The rows are grouped in 3 different ways at once. Each group adds its own fixed numbers to the row, and there is some noise. The rows also spread widely along 10 directions, which tell nothing about the answers.
(in the rows, 100 means zero)
Some rows, each with its group in each grouping after it:
[101,  99, 106, 113,  87, 104, 102, 101, 110,  82, 115,  88, 109,  97, 109,
  84,  88, 100,  79, 100,  91,  98, 113,  98, 121,  97, 116,  94,  78]
K_661 K_8 (0)
[ 70, 117, 113,  91,  99,  82,  84,  94,  84,  91,  96, 101,  84,  91, 128,
 113,  59, 119,  91, 109, 103,  93,  90, 126,  91, 110,  97, 110, 128]
K_664 K_8 (1)
[118, 106,  98, 110,  96,  96,  77,  96,  99, 110,  96,  95,  96,  96,  86,
  94,  92,  99, 105, 100, 102,  97, 100, 102,  99, 101,  92, 112,  80]
K_20 K_669 (2)
[ 98,  66, 112, 130,  94,  89,  90,  79, 115, 102, 116,  97,  93, 103, 103,
 101,  82, 123,  80, 119, 102, 147, 108,  79,  80,  99,  97, 120, 124]
K_311 K_339 (3)
[111,  84, 122, 106, 104, 111,  88,  74, 125, 108, 114,  97, 123, 114, 107,
  96, 122, 126, 107, 103,  94, 120, 116,  74,  72, 115,  91, 109,  79]
K_38 K_339 (1)
[ 95, 100,  88, 100, 100, 103, 109,  99, 106, 103,  95,  96,  92, 105, 112,
 112, 104, 109, 106,  84, 106,  99,  98, 105,  87, 108,  97,  92, 123]
K_38 K_669 (0)
[102, 120, 113, 108,  97,  87,  95,  66, 117,  74, 111, 100, 123,  86,  93,
  88,  86, 110,  87, 115,  95,  83, 118, 114,  63, 119,  97, 104,  94]
K_311 K_339 (2)
[116,  89,  87, 130,  95,  95,  76,  92, 117, 122, 102,  96,  91, 101,  87,
  82,  94,  92,  86, 115, 110, 126,  90, 109,  96,  77,  85, 117,  96]
K_664 K_8 (3)
[121, 108, 101, 127, 104,  99,  85,  81, 119,  99, 103,  97, 102,  86,  76,
  86, 103,  93,  85, 125, 116,  93,  81, 133,  51,  85,  69, 103, 109]
K_661 K_669 (2)
[ 91, 106, 119,  86, 102, 106,  87,  85,  91,  79,  97,  99,  98, 116,  98,
 117,  83, 108, 106, 103,  91, 114, 105, 106,  81, 104,  91, 102, 112]
K_20 K_669 (3)
[109,  99, 110,  93,  95, 107,  68, 102,  93, 103,  93, 103, 106, 109,  92,
  91,  88,  99, 112, 104, 100, 111, 101, 108, 104,  99,  95, 112,  76]
K_661 K_8 (3)
[124, 107, 101, 108, 104,  93, 103,  90, 108,  81,  92,  95, 103, 110,  88,
 113,  83, 105, 104,  98,  88, 105, 113,  97,  88,  92, 101,  91, 107]
K_311 K_669 (1)
[143,  88, 106, 133, 107, 115,  79, 108,  96, 106, 113,  81,  92, 103,  94,
  81, 127,  93,  83, 124, 100, 115,  85, 102, 112,  62,  78,  91,  72]
K_38 K_339 (3)
[107, 110, 138, 101, 100,  96,  59,  77,  93,  90, 113,  95, 113,  99,  93,
  94,  77, 113,  99, 128,  94, 114, 102, 104,  82, 116,  88, 124,  74]
K_664 K_669 (2)
[ 99,  89, 107,  85,  91, 120, 100,  94,  99,  95,  90, 109,  94, 129,  78,
 117,  96,  90, 116,  91, 106, 141, 100,  96,  91,  95,  94, 104, 115]
K_664 K_669 (0)
[ 98, 124, 115,  85,  99, 121,  93, 108,  85,  84, 101,  91, 105, 102, 108,
  97, 115,  92,  99,  93, 104,  79,  91, 126, 106, 100,  90,  86,  80]
K_664 K_339 (0)
[116,  95, 105, 118, 108,  84,  80,  94, 116, 111, 100,  85,  93, 103, 115,
 108,  82, 122,  96, 114,  90, 111, 103,  98,  88,  90,  84, 102, 111]
K_311 K_8 (1)
[106, 112,  78,  98,  93,  99,  99,  84, 141, 110,  94,  97, 117, 109,  89,
  86, 107,  90, 107,  83, 101, 101, 118, 104,  88, 108,  98, 101,  87]
K_664 K_339 (0)
[110, 127, 106, 120,  93, 112,  78, 116,  87, 111, 106,  94, 100,  70, 125,
  72, 125, 100,  83, 105, 120,  48,  77, 138, 101, 103,  84, 100,  60]
K_311 K_8 (2)
[110, 106, 118, 102,  97, 103,  72, 100,  87,  86, 109,  97, 109,  98, 100,
  85,  83, 108,  95, 113,  94,  97, 105, 109, 106, 103, 102, 110,  68]
K_661 K_8 (3)
[122, 102, 105, 111,  97,  77,  82,  93,  65,  79,  87, 114,  91,  88,  70,
 108,  46, 108, 100, 123,  95, 112,  98, 104,  92, 104,  96, 117, 112]
K_38 K_8 (1)
[ 60, 106, 110,  67, 100, 109,  69,  92, 125, 112, 107,  81,  89, 136, 136,
 108,  82, 106, 100,  85, 101, 125, 109, 110, 122,  97, 110, 104, 106]
K_664 K_669 (3)
[121, 101, 102, 103, 111, 105, 109,  94, 139,  88, 106,  69, 107, 127, 109,
 112, 118, 106, 102,  87,  78, 108, 117,  86,  94,  82,  94,  69,  99]
K_20 K_669 (0)
[118,  70, 126, 131, 103,  99,  83, 108, 101, 114, 119,  73,  90,  99, 132,
 103, 116, 138,  94, 115,  95, 120,  90,  77,  91,  97,  80, 100,  92]
K_661 K_669 (0)
[102, 111,  97, 103,  99, 106, 107,  92,  90,  71,  92, 107,  99, 103,  86,
 108,  88,  87,  91, 100,  97, 101,  96, 124,  83,  85,  93,  92, 114]
K_664 K_8 (3)
[111,  90,  78, 104,  96, 109,  95,  99, 104, 119,  91, 102, 100, 109,  92,
  98, 110,  96, 112,  80, 103, 116, 102,  97,  98,  94,  91, 109,  93]
K_664 K_339 (3)

New rows, each followed by its group in each grouping:
[ 93, 132, 114,  81,  89, 116,  55, 111,  49,  99,  80, 124,  96,  89,  81,
  91,  84,  84, 109, 110, 127,  84,  72, 151,  93, 110,  82, 129,  79]
K_664 K_8 (3)
[105, 106, 115, 118,  94,  88,  90,  79, 109,  92, 111,  97, 115,  88, 103,
  93,  89, 122,  93, 111,  96,  94, 114,  99,  75, 124, 101, 116,  89]
K_311 K_669 (2)
[110,  97,  92,  90,  92,  88, 108,  88,  99,  66,  90, 109, 108, 111,  62,
 106,  58,  94, 112,  95,  81, 121, 129,  86, 100, 106, 114, 101, 107]
K_661 K_339 (0)
[ 89, 114,  87, 112,  97,  96, 112, 107,  87,  84,  95,  95,  82,  91, 121,
 112,  93, 106,  86,  88, 110,  78,  89, 129,  92,  95,  99,  89, 127]
K_311 K_669 (3)
[ 92, 110, 119,  78, 105, 113,  66,  93, 105, 100, 106,  85, 101, 124, 116,
 100, 101, 101, 107,  99,  98, 113, 102, 116, 110,  94,  90, 101,  84]
K_664 K_339 (3)
[100,  95,  98, 101,  97, 105,  95,  94, 103,  99,  94, 105, 100, 109,  98,
 104,  99, 102, 102,  93, 107, 117, 104, 105,  87,  99,  92, 105, 111]
K_311 K_339 (3)
[106,  98, 105, 104,  96, 108,  93,  94, 106, 104, 101, 105, 102, 108, 101,
  96,  99, 102, 100, 100, 100, 107, 104,  98, 102,  95, 101, 100,  92]
K_38 K_8 (1)
[121, 121, 106,  94, 101,  69,  77, 110,  51,  77,  87,  89,  94,  90,  88,
 110,  44, 121, 117, 105,  79,  94, 109,  98, 119, 124, 106, 113,  80]
K_664 K_669 (0)
[ 95, 121, 112,  79, 101, 110,  76, 113,  65,  78,  87,  99,  83, 103, 106,
 109,  75,  94, 103, 104, 100,  90,  85, 139, 109,  87,  93,  92, 106]
K_661 K_8 (3)
[146, 123, 117, 124, 115,  86,  86,  96,  96,  54, 120,  62, 122,  95,  98,
  82,  92, 110,  81, 121,  67,  72, 118, 105, 107,  90, 102,  80,  48]
K_661 K_669 (3)
[ 96, 107, 107,  94,  95, 119,  88, 102, 103, 106,  98,  97, 100, 114, 112,
 102, 117, 103, 100,  90, 112, 100,  97, 118,  90, 101,  95, 101,  93]
K_311 K_669 (3)
[124, 110,  95,  96, 117,  99,  87,  89, 120, 110,  89,  82, 111, 117, 102,
 109, 117, 114, 127,  84,  86,  98, 112,  97,  71, 106,  81,  93,  87]
K_20 K_669 (3)
[ 99,  86, 109, 103,  95, 115,  92,  95, 103,  96, 107, 100,  91, 121, 103,
 104,  93,  97,  92, 105, 101, 131,  99,  99, 103,  82,  97,  97, 115]
K_38 K_8 (3)
[ 93, 108,  96,  91,  92, 113,  98, 116,  71,  89,  90,  98,  82, 115, 101,
 107,  86,  87, 101,  85, 104, 108,  94, 116, 133,  87, 111,  95,  99]
K_664 K_669 (3)
[125, 112,  78, 107, 100,  71,  82,  86, 117,  99,  87,  98,  99,  99,  75,
  98,  51,  95, 106, 107,  91, 102, 120, 109,  95, 101, 100, 112, 106]
K_311 K_8 (2)
[120, 103,  88, 113,  99, 101,  99, 101,  92,  95,  95, 100, 103,  93,  96,
  97, 103, 102, 100,  98,  95,  92, 101, 107,  88,  98,  91,  99,  94]
K_38 K_8 (3)
[ 90, 112,  94,  89,  91,  97,  91, 101, 104,  94,  87, 100,  92, 114,  94,
 111,  69,  98, 108,  90, 106, 109, 107, 112, 105, 107, 108, 102, 114]
K_311 K_669 (0)
[ 80,  87, 126, 120,  82, 131,  96,  91, 100, 105, 120, 114,  97,  88, 110,
  85, 131,  99,  71, 117, 137, 109,  68, 119,  70, 103,  76, 111, 112]
K_38 K_339 (0)
[ 68, 113,  94,  96,  96,  85,  85,  92, 104, 103, 101,  99,  89,  90, 131,
 100,  78, 119,  92,  94, 110,  86, 100, 127,  90, 119, 100, 116, 122]
K_311 K_339 (3)
[123,  86, 107, 127, 103,  87,  72, 109,  89, 103, 104,  85,  86,  91, 109,
  98,  86, 117,  91, 123,  94, 112,  88, 101,  99,  83,  83, 106,  93]
K_661 K_8 (3)
[ 87, 100, 125,  90,  84, 111,  92, 111,  73,  68, 105, 104,  84, 118,  91,
 110,  61,  93,  89, 102, 103, 128, 100, 105, 136,  92, 118, 103, 103]
K_311 K_669 (0)
[113,  90, 115,  96, 108, 118,  74, 109,  95, 118,  96,  90,  97, 112, 120,
 108, 123, 115, 116, 101,  98, 108,  88, 107,  84,  88,  73,  97,  89]
K_661 K_8 (3)
[121,  89,  95, 115, 102,  97, 105,  98,  99,  95,  93, 102,  96,  96,  90,
 107,  95, 106, 100, 106,  97, 113,  98,  97,  77,  93,  85,  97, 119]
K_38 K_8 (0)
[124,  87,  97, 137,  87, 113, 117,  87, 113,  82, 109, 105, 103, 101,  63,
  91, 108,  81,  73, 118, 112, 122,  94, 102,  74,  80,  90,  92, 113]
K_38 K_669 (0)
[123,  99, 101, 106, 100,  85, 108,  73, 107,  63,  92, 100, 111, 114,  53,
 113,  62,  98, 107, 109,  77, 131, 123,  88,  73, 100,  98, 100, 114]
K_664 K_669 (0)
[127,  99, 102,  95, 103,  83,  90,  80, 118,  76,  94,  94, 111, 122,  62,
 106,  59,  97, 109, 111,  77, 135, 133,  84,  96,  97, 105, 104, 100]
K_311 K_339 (0)
[ 89, 110, 113,  91,  85, 105, 101, 102,  73,  71,  93, 112, 103,  95,  90,
 102,  79, 101, 101,  95, 105,  91, 100, 112,  96, 119, 109, 105,  99]
K_661 K_669 (0)
[101,  96, 107, 107,  88,  90,  70,  94,  85, 120,  96, 111,  94,  97,  91,
  94,  68, 117, 109, 107, 113, 114,  98,  95, 104, 121, 105, 138,  86]
K_38 K_669 (1)
[ 91, 113, 113,  79,  90, 110,  92,  72, 107,  89,  94, 113, 121, 105,  82,
  99,  89, 100, 114,  95, 104, 103, 119, 110,  71, 126, 101, 117,  98]
K_311 K_339 (2)
[111,  94, 112, 102,  99, 100,  81,  98,  85, 100,  91, 104,  90, 106,  93,
 109,  83, 109, 108, 107,  95, 113,  97,  98,  95,  90,  86, 106, 101]
K_20 K_8 (1)
[116, 113,  91,  87,  98, 106,  94, 111,  82,  97,  81,  95, 100, 112,  86,
 107,  95,  91, 121,  81,  96,  95, 103, 104, 116, 101,  99,  95,  83]
K_664 K_669 (0)
[ 95,  97,  96, 101,  95, 106,  95,  98, 108, 109, 101,  99,  93, 111, 110,
 100,  92, 100,  96,  92, 104, 107, 101, 102, 113,  89, 106,  99, 104]
K_38 K_8 (1)
[119,  89, 112, 128, 105, 100, 105,  95, 113,  84, 115,  80,  94, 100, 116,
 108, 102, 109,  77, 114,  84, 109, 102,  94,  93,  72,  92,  76, 111]
K_311 K_8 (2)
[ 74, 110,  89,  84,  98,  97,  83,  98, 134, 114, 103,  85,  84, 115, 134,
 104,  80,  94,  93,  84, 101,  95, 107, 120, 121,  84, 103,  89, 112]
K_20 K_8 (2)
[ 89,  85,  83,  96,  94, 100, 106, 101,  94, 110,  85, 105,  86, 112, 113,
 117,  89, 106, 113,  81,  98, 122, 101,  96,  97,  97, 100, 103, 128]
K_664 K_8 (3)
[ 93,  89,  86,  95,  86, 118,  94,  82, 126, 125,  87, 119, 101, 121,  70,
 102, 104,  80, 115,  83, 123, 137,  98, 103,  78,  98,  90, 116, 111]
K_664 K_669 (2)
[116, 115, 109, 104, 113, 106, 113,  99,  96,  72, 106,  82, 120,  95, 132,
 104, 132, 124, 105,  85,  77,  65, 118, 102,  83, 110,  97,  78,  81]
K_311 K_339 (3)
[ 70,  99, 105,  83,  81, 123, 104,  81, 121,  92,  99, 112, 106, 120,  88,
 100,  93,  83,  99,  86, 113, 117, 108, 115,  89, 101, 109, 102, 115]
K_661 K_669 (2)
[ 94,  98,  79, 115,  89, 102, 100,  92, 108, 107,  98, 112,  95,  96,  92,
  90,  91,  89,  85,  97, 117, 108,  97, 118,  86,  94, 100, 108, 118]
K_38 K_8 (3)
[130, 101, 107, 100, 106,  91,  79, 102,  91,  80,  98,  85,  97, 105,  86,
 103,  77, 104, 105, 112,  85, 111, 109, 101, 108,  85,  92,  92,  88]
K_661 K_339 (0)
[ 91, 105,  66, 113,  80,  73, 119,  78, 115, 108,  89, 113, 126,  76,  94,
  86,  93, 118, 115,  72, 104,  83, 128,  80,  69, 157, 114, 130,  89]
K_664 K_339 (0)
[115, 113, 100, 106, 113,  97,  89,  94, 117,  93, 110,  72,  98, 105, 116,
  99,  93,  99,  88, 107,  83,  94, 106, 109, 105,  78,  91,  80,  92]
K_664 K_8 (2)
[ 99,  86, 100, 123,  90,  98, 102, 109,  82,  94,  98, 109,  84,  88, 110,
 105,  90, 110,  88, 101, 106, 106,  90, 107,  94,  93,  95, 104, 120]
K_311 K_8 (3)
[145,  89,  90, 119,  98, 111,  88,  82, 150, 122, 102,  96, 121, 120,  71,
  81, 120,  87, 107,  97,  95, 125, 120,  83,  88,  83,  90, 101,  67]
K_311 K_8 (2)
[101, 104, 103, 101,  90, 102,  88,  98,  88,  97,  98, 105,  98, 107,  91,
  95,  72,  93,  97, 100,  98, 111, 104, 100, 122,  93, 109, 111,  86]
K_664 K_8 (1)
[106, 106, 104, 106, 104, 108,  90,  99,  98,  93, 106,  88,  93, 108, 105,
 101, 102, 101,  92, 101, 102, 101,  98, 116, 101,  89,  97,  93, 102]
K_38 K_669 (3)
[ 69,  84, 129,  79,  77, 118,  96,  85,  85,  80, 102, 126, 102, 119,  92,
 108,  63, 105, 100,  97, 101, 139, 114,  80, 111, 117, 124, 123, 108]
K_38 K_8 (1)
[ 85,  87,  83,  86,  98, 103, 109,  97, 103, 100,  89,  97,  87, 124, 106,
 122,  84, 103, 115,  76,  90, 130, 115,  90, 109,  93, 105,  98, 126]
K_664 K_339 (3)
[102,  94,  97, 104,  93,  96,  70, 105,  84, 135,  83, 113,  92,  89, 109,
  99,  92, 121, 119,  91, 111,  93,  88,  96,  91, 124,  89, 130,  86]
K_20 K_8 (1)
[ 69, 104, 117,  69,  79, 122,  97,  88,  77,  71,  95, 125, 102, 120,  76,
 103,  70,  82, 104,  91, 106, 134, 112, 106, 111, 110, 118, 119, 101]
K_664 K_339 (3)
[ 96, 100, 110, 103,  93, 106,  93, 109,  88,  90, 100,  96,  97,  97, 113,
 100,  98, 111, 100,  93, 104,  91,  96, 106, 100, 109, 100, 101,  94]
K_661 K_669 (0)
[ 97, 111, 115, 104,  87, 119,  99, 107,  90,  70, 108, 102,  95, 102,  95,
  92,  94,  83,  74, 109, 112, 104,  91, 120, 116,  87, 101,  92,  97]
K_311 K_339 (0)
[121,  95,  77, 126,  98,  99, 123, 108,  89,  85,  91,  96,  94,  91,  91,
 105, 104, 100,  99,  90,  99,  89,  96, 107,  83,  89,  95,  86, 112]
K_661 K_669 (3)
[101,  85,  94, 106,  91, 114,  93,  94, 101, 114,  90, 113,  94, 114,  88,
 106, 106, 100, 114,  84, 109, 128,  98,  93,  87, 102,  94, 117, 100]
K_20 K_669 (3)
[ 77, 102, 105,  92,  99, 123,  88, 108, 102, 118, 104,  94,  88, 110, 138,
 102, 121, 106,  96,  88, 113,  97,  82, 124,  97,  88,  83,  96, 106]
K_664 K_8 (3)
[118, 102, 123, 100, 107, 117,  95,  96,  97,  77, 104,  89, 101, 114, 103,
 112, 102, 101,  95, 112,  85, 111, 100, 108,  90,  76,  82,  78, 105]
K_311 K_8 (2)
[121,  94, 124,  86,  97, 108,  74,  87,  92,  88,  95, 102, 110, 121,  69,
 107,  77, 103, 121, 112,  85, 136, 120,  84, 100, 101,  98, 114,  78]
K_311 K_339 (2)
[105, 129,  75,  86, 103,  65,  87,  86, 114,  90,  84,  90,  95, 106,  81,
 112,  46,  98, 114,  93,  88,  99, 120, 114,  98, 110, 105, 104, 113]
K_664 K_669 (0)
[ 73,  92, 113,  66,  97, 126, 118,  96,  93,  80,  95, 103, 113, 124, 123,
 119, 116, 111, 122,  64,  86, 107, 121,  90,  91, 114, 109,  86, 107]
K_661 K_339 (3)
[ 97, 111,  81, 108,  94,  94,  95,  98, 120, 107, 102,  89,  90, 105, 106,
  91,  89,  87,  85,  94, 108,  98,  98, 118, 122,  82, 105,  95, 100]
K_664 K_339 (1)
[127, 121,  99, 125, 111,  78,  81, 110,  76,  89,  95,  83,  83,  71, 106,
 105,  78, 110,  89, 129,  99,  72,  74, 133,  80,  85,  66,  95, 113]
K_664 K_8 (0)
[109, 129,  90,  99, 101,  98,  89,  96, 125,  98,  93,  95, 104, 107,  88,
  97,  94,  86,  98,  97, 112,  85,  98, 135,  84,  95,  92,  94, 102]
K_311 K_669 (0)
[ 88, 112, 100,  80,  93, 102, 107, 100,  90,  79,  97,  98, 103, 101, 109,
 102,  83, 104, 105,  82,  91,  89, 119,  97, 121, 120, 123,  96,  93]
K_38 K_339 (0)
[ 96, 119, 114,  91,  93,  76,  85,  92,  49,  52,  88, 111,  93,  92,  77,
 114,  25, 103, 102, 113,  82, 108, 110, 112, 100, 118, 108, 120, 111]
K_664 K_8 (3)
[ 78, 102,  88,  91,  88, 100,  97,  89, 119,  87, 100, 103, 100, 113,  98,
  95,  77,  87,  95,  90, 105, 112, 114, 114, 104,  97, 116, 104, 113]
K_661 K_339 (3)
[109,  74,  85, 131,  94,  94, 106,  98, 103, 114, 100, 103,  91,  93, 106,
 104,  98, 115,  94,  98, 103, 119,  97,  87,  83,  97,  91, 108, 122]
K_38 K_8 (3)
[120, 127,  90,  94, 119,  88,  67,  72, 152, 114,  98,  80, 114, 117,  95,
  91,  96,  99, 106, 108,  97,  93, 114, 122,  78,  88,  83,  93,  93]
K_38 K_339 (1)
[ 59, 110, 114,  92,  85, 117,  97,  95,  99,  83, 113, 100,  96, 103, 128,
  97,  96, 101,  77,  94, 117,  93,  93, 130,  96, 104, 108,  98, 113]
K_661 K_669 (3)
[ 78,  96, 106,  80,  89, 110,  72,  80, 120, 112,  94, 117, 109, 118,  92,
  95,  80,  98, 110,  96, 112, 125, 111, 110,  79, 117, 100, 126, 104]
K_661 K_8 (3)
[103, 112,  89,  91,  93, 114,  97,  93, 123, 103,  97,  98, 111, 115,  93,
  92, 107,  81, 105,  83, 100,  98, 111, 111, 100,  91,  99,  93,  85]
K_664 K_8 (2)
[105, 109,  89,  90,  98, 120, 119,  91, 102,  80,  87, 105, 113, 121,  85,
 109, 119,  86, 113,  73,  98, 103, 112, 109,  79, 100,  99,  90, 103]
K_664 K_669 (3)
[ 94,  95, 102, 114,  82,  93, 104, 101,  87,  85, 102, 104,  88,  98,  87,
  97,  72,  99,  87, 102, 106, 121,  98,  94, 114, 104, 109, 112, 103]
K_664 K_669 (0)
[108, 107, 129, 106, 106, 105,  90,  89, 121,  84, 124,  70, 115, 107, 131,
  93, 117, 117,  86, 108,  82,  93, 116,  98, 106,  93, 101,  81,  73]
K_311 K_339 (2)
[116,  72,  98, 109,  89, 110,  95,  98,  84, 122,  86, 116, 104, 102,  86,
 107, 103, 114, 128,  90,  95, 128, 102,  71,  86, 114,  88, 120,  89]
K_664 K_8 (2)
[103,  96,  92,  99,  89,  96,  82, 100,  95, 118,  90, 108,  97, 107,  99,
 102,  87, 115, 116,  88, 104, 117, 108,  93, 100, 118, 106, 125,  89]
K_311 K_669 (3)
[105, 126, 100,  88, 105, 108,  84,  98, 102,  83,  98,  87, 107, 113, 102,
  95,  94,  88,  98,  95,  90,  91, 106, 125, 113,  86,  99,  88,  80]
K_664 K_8 (3)
[114, 106,  83,  88,  93, 109, 104, 109,  89, 107,  74, 111, 107, 110, 100,
 110,  99, 103, 128,  64,  92,  90, 115,  89, 109, 111, 110,  99,  84]
K_311 K_8 (1)
[ 94,  99, 105, 100,  85, 108,  93, 104,  91,  89, 104, 103,  98,  98, 103,
  91,  81,  94,  97,  97,  96, 101, 107, 101, 123, 100, 112, 103,  86]
K_661 K_8 (2)
[106,  86, 100, 119, 100, 110,  91,  91, 132, 130, 108,  89,  96, 103, 124,
  99, 129, 112,  95,  97, 111, 110,  92, 104,  79,  86,  73,  95, 110]
K_311 K_339 (2)
[ 88,  86, 108,  93,  78, 101,  91,  83, 104, 101, 106, 116, 116, 107,  87,
  88,  68, 106, 106,  92,  97, 126, 129,  70, 115, 131, 127, 128,  77]
K_38 K_8 (2)
[ 96, 109,  82,  89, 110,  95,  94, 101, 110, 109,  80,  94,  83, 117, 111,
 130,  95, 109, 116,  84, 103, 104,  94, 124,  75,  91,  82,  94, 143]
K_311 K_669 (3)
[ 97, 103, 112, 100,  95, 104,  88,  95,  93,  97, 100,  98,  96, 104,  99,
 106,  91, 105,  99, 101, 106, 113,  93, 107,  89, 109,  89, 111, 103]
K_664 K_669 (0)
[110, 104, 118,  90, 101, 115,  70,  94, 123,  99, 114,  84, 111, 124, 103,
  88,  97,  95,  96, 106,  91, 116, 114,  95, 125,  91, 103,  97,  64]
K_38 K_8 (0)
[137, 107,  96, 107, 102, 112, 108,  93,  89,  88,  83, 106, 115, 109,  67,
 105, 112,  92, 118,  93,  94, 102, 102,  97,  81,  95,  92,  91,  83]
K_664 K_669 (1)
[105, 118, 110,  99,  92, 117, 115,  85, 102,  65, 101, 109, 122,  97,  86,
  91, 106,  89,  90, 101, 100,  86, 107, 114,  76, 109, 101,  90,  93]
K_38 K_8 (0)
[158, 110,  80, 140, 106,  76,  94,  81, 123,  98,  94,  94, 122,  84,  71,
  81,  98, 107,  99, 115,  85,  85, 117, 100,  59, 102,  84, 106,  78]
K_311 K_8 (3)
[ 71, 100, 117,  65,  83, 130,  83, 111,  84, 111,  97, 113,  95, 117, 110,
  97, 102,  96, 114,  82, 117, 114,  97, 102, 128, 117, 112, 115,  83]
K_38 K_339 (0)
[100,  88,  84, 116, 101,  72,  82,  97, 121, 141,  96,  86,  93,  95, 131,
 105,  87, 134, 111,  93,  97, 109, 105,  85,  87, 121,  86, 121, 107]
K_664 K_8 (0)
